The same things were measured in two ways. Each way mixes the same 3 hidden numbers, adds some noise and spreads widely along 2 directions of its own, which tell nothing about the thing.
In the rows, zero is written as 128.
Some things both ways: the first way, then the second way.
[115 121 118 122 101  86 127 138 153 114 133 138 152 170 175]
[132 129 135 118 128 124 128 121 137 140 132 129 114]

[112 116 104 120 122  81 120 143 120 104 134 141 140 166 200]
[145 140 119 136 118 145 127 118 123 120 124 141 136]

[ 66  85 192 119  60 127 118 130 180 110 128 201 140 192 133]
[ 72  81 119  82 147  77 170 127  92  89 174  95  85]

[ 73 141 157 122  94  62 130 138 168  97 137 131 159 138 151]
[128 127 117 117 161 123 118 129 138 122  83 130 117]

[102 110  91 121 138  81 118 137 107  75 144 130 140 136 177]
[164 151 126 151  92 143 121 113 122 135 144 146 156]

[102 176 124 130 104  44 145 144 148 103 148  76 171 118 174]
[172 148 134 140 157 127  82 138 178 175  47 148 140]

[122 164 112 105  91  81 159 126 147  97 156  97 155 157 146]
[152 140 132 128 133 141 110 123 152 147  97 139 127]

[ 94 156 128 119 125  31 126 147 146  86 156 102 185 114 172]
[161 144 134 143 149 161  91 128 173 162  48 148 133]

[ 80 134 172 112  91  65 133 122 177  90 151 131 177 134 135]
[132 113 137 118 145 116 122 127 147 154 104 127 118]

[135 110  40 107 152 111 120 138  61  79 140 106 116 168 180]
[166 147 106 170  75 120 127 112  93 121 161 147 177]

[ 94  59 143 128 119 117  91 128 124 104 111 210 138 183 183]
[ 99  69 128 114  99  95 169 130  84 110 203 105 126]

[110 119 133 123 107  80 125 146 148 107 126 143 149 160 188]
[126 124 126 116 137 129 135 125 127 126 124 126 115]

[106 107 103 116 117  99 123 128 125  85 143 135 145 156 167]
[134 138 110 136 114 135 130 121 104 102 134 136 142]

Other things, the second way, with their names:
q_871: [169 117 136 158 141 165  85 134 175 173  34 154 162]
q_385: [155 176 116 126 156 164 101 109 153 123  58 154 119]
q_890: [151 154 131 117 127 110 125 121 135 144 145 131 112]
q_522: [139  66 165 158  77 214 121 121 151 156  90 142 162]
q_575: [171 156 117 170  68 148 127 108 105 124 162 153 175]
q_332: [140  99 130 146 118 158 118 125 139 137  89 134 148]
q_882: [179 175 143 134 135 158  98 112 169 162  86 149 122]
q_96: [139 150 115 130 117 125 131 115 106 115 144 138 135]
q_294: [146 179 109 118 143 115 123 114 117 114 131 139 108]
q_40: [ 90  80 128 107  97 112 173 119  82  96 202 110 119]
q_215: [ 92  80 136 101 121 131 153 129 115 114 155 109 104]
q_69: [118 122 114 115 168  99 125 135 135 119  93 124 112]
q_983: [135 177  97 106 163  75 124 123 120 111 132 128 100]
q_369: [132 138 135 102 134 124 135 117 136 133 145 128  98]
q_239: [180 158 116 171  78 141 119 106 109 134 150 158 173]
q_846: [129 104 155 109 157 148 119 136 170 166  84 127 104]
q_172: [102  51 180  97 151 165 127 135 178 172  91 113  93]
q_887: [165 142 110 171  77 137 120 117 102 115 136 149 178]
q_41: [137 106 145 133 108 141 134 123 136 148 137 130 137]
q_527: [138 136 124 133 112 151 132 113 116 116 134 135 129]
q_153: [ 93  78 139  94 153 131 145 129 130 121 122 110  96]
q_413: [118  89 123 128 120 118 135 132 115 126 136 123 136]
q_305: [115 147  64 131 142  65 146 125  67  61 155 119 140]
q_714: [137 107 126 126 135 125 126 131 134 134 110 130 131]
q_277: [104  95 130 109 115 127 159 120 102 105 166 112 112]
q_236: [153 101 140 143 125 124 110 135 156 166  98 136 147]
q_268: [105  87 136 113 100 133 163 116  95 106 187 115 120]
q_126: [106  88 151  92 167 135 134 135 162 146  92 117  88]
q_258: [115  83 148 120 121 132 135 131 134 136 128 119 124]
q_512: [154 166 134 121 104 127 131 108 125 132 169 138 116]
q_509: [180 147 128 165 102 150 107 122 133 151 111 151 165]
q_492: [124 126 115 123 121 118 137 118 109 110 137 131 131]

Some of these things the first way, each followed by its name:
[ 82 109 174 139 101  81 113 140 162  99 130 169 158 149 172]
q_369
[188 138  66  39 129  70 145 128 122  31 172 115 201 153 171]
q_522
[122 132  72 103 146  65 122 136  95  76 155  91 152 125 175]
q_509
[113 132  99 114 125  65 127 145 132  95 152 118 164 142 175]
q_236
[141 119 100  86 110  97 143 135 130  73 149 129 154 165 164]
q_41
[111 156  97 117 146  18 132 155 121  80 156  90 187 100 200]
q_871
[135 129  92 108 112  77 132 157 123 119 133 131 142 177 213]
q_714
[ 80  84 178 113 102  95  94 131 173  81 128 186 177 150 165]
q_215
[109 146 105 127 125  39 129 152 136 108 140  98 160 134 204]
q_882
[ 62 119 142 163 104  80 114 150 130 147 119 135 109 170 188]
q_983
[105 123 198 111 106  49 103 145 196  91 143 184 230 136 196]
q_172
[159 110  13  94 150 111 137 126  57  81 140 103 107 186 204]
q_575
[101 128 144 130  97  68 133 148 155 121 134 125 145 167 170]
q_69
[101 148 180 107  89  58 127 132 183  89 153 144 198 129 154]
q_846
[126 115 127  99 111  91 127 140 148  80 141 158 171 161 167]
q_258
[121  68 115 113 119 114  96 136 122  96 122 195 140 194 202]
q_268
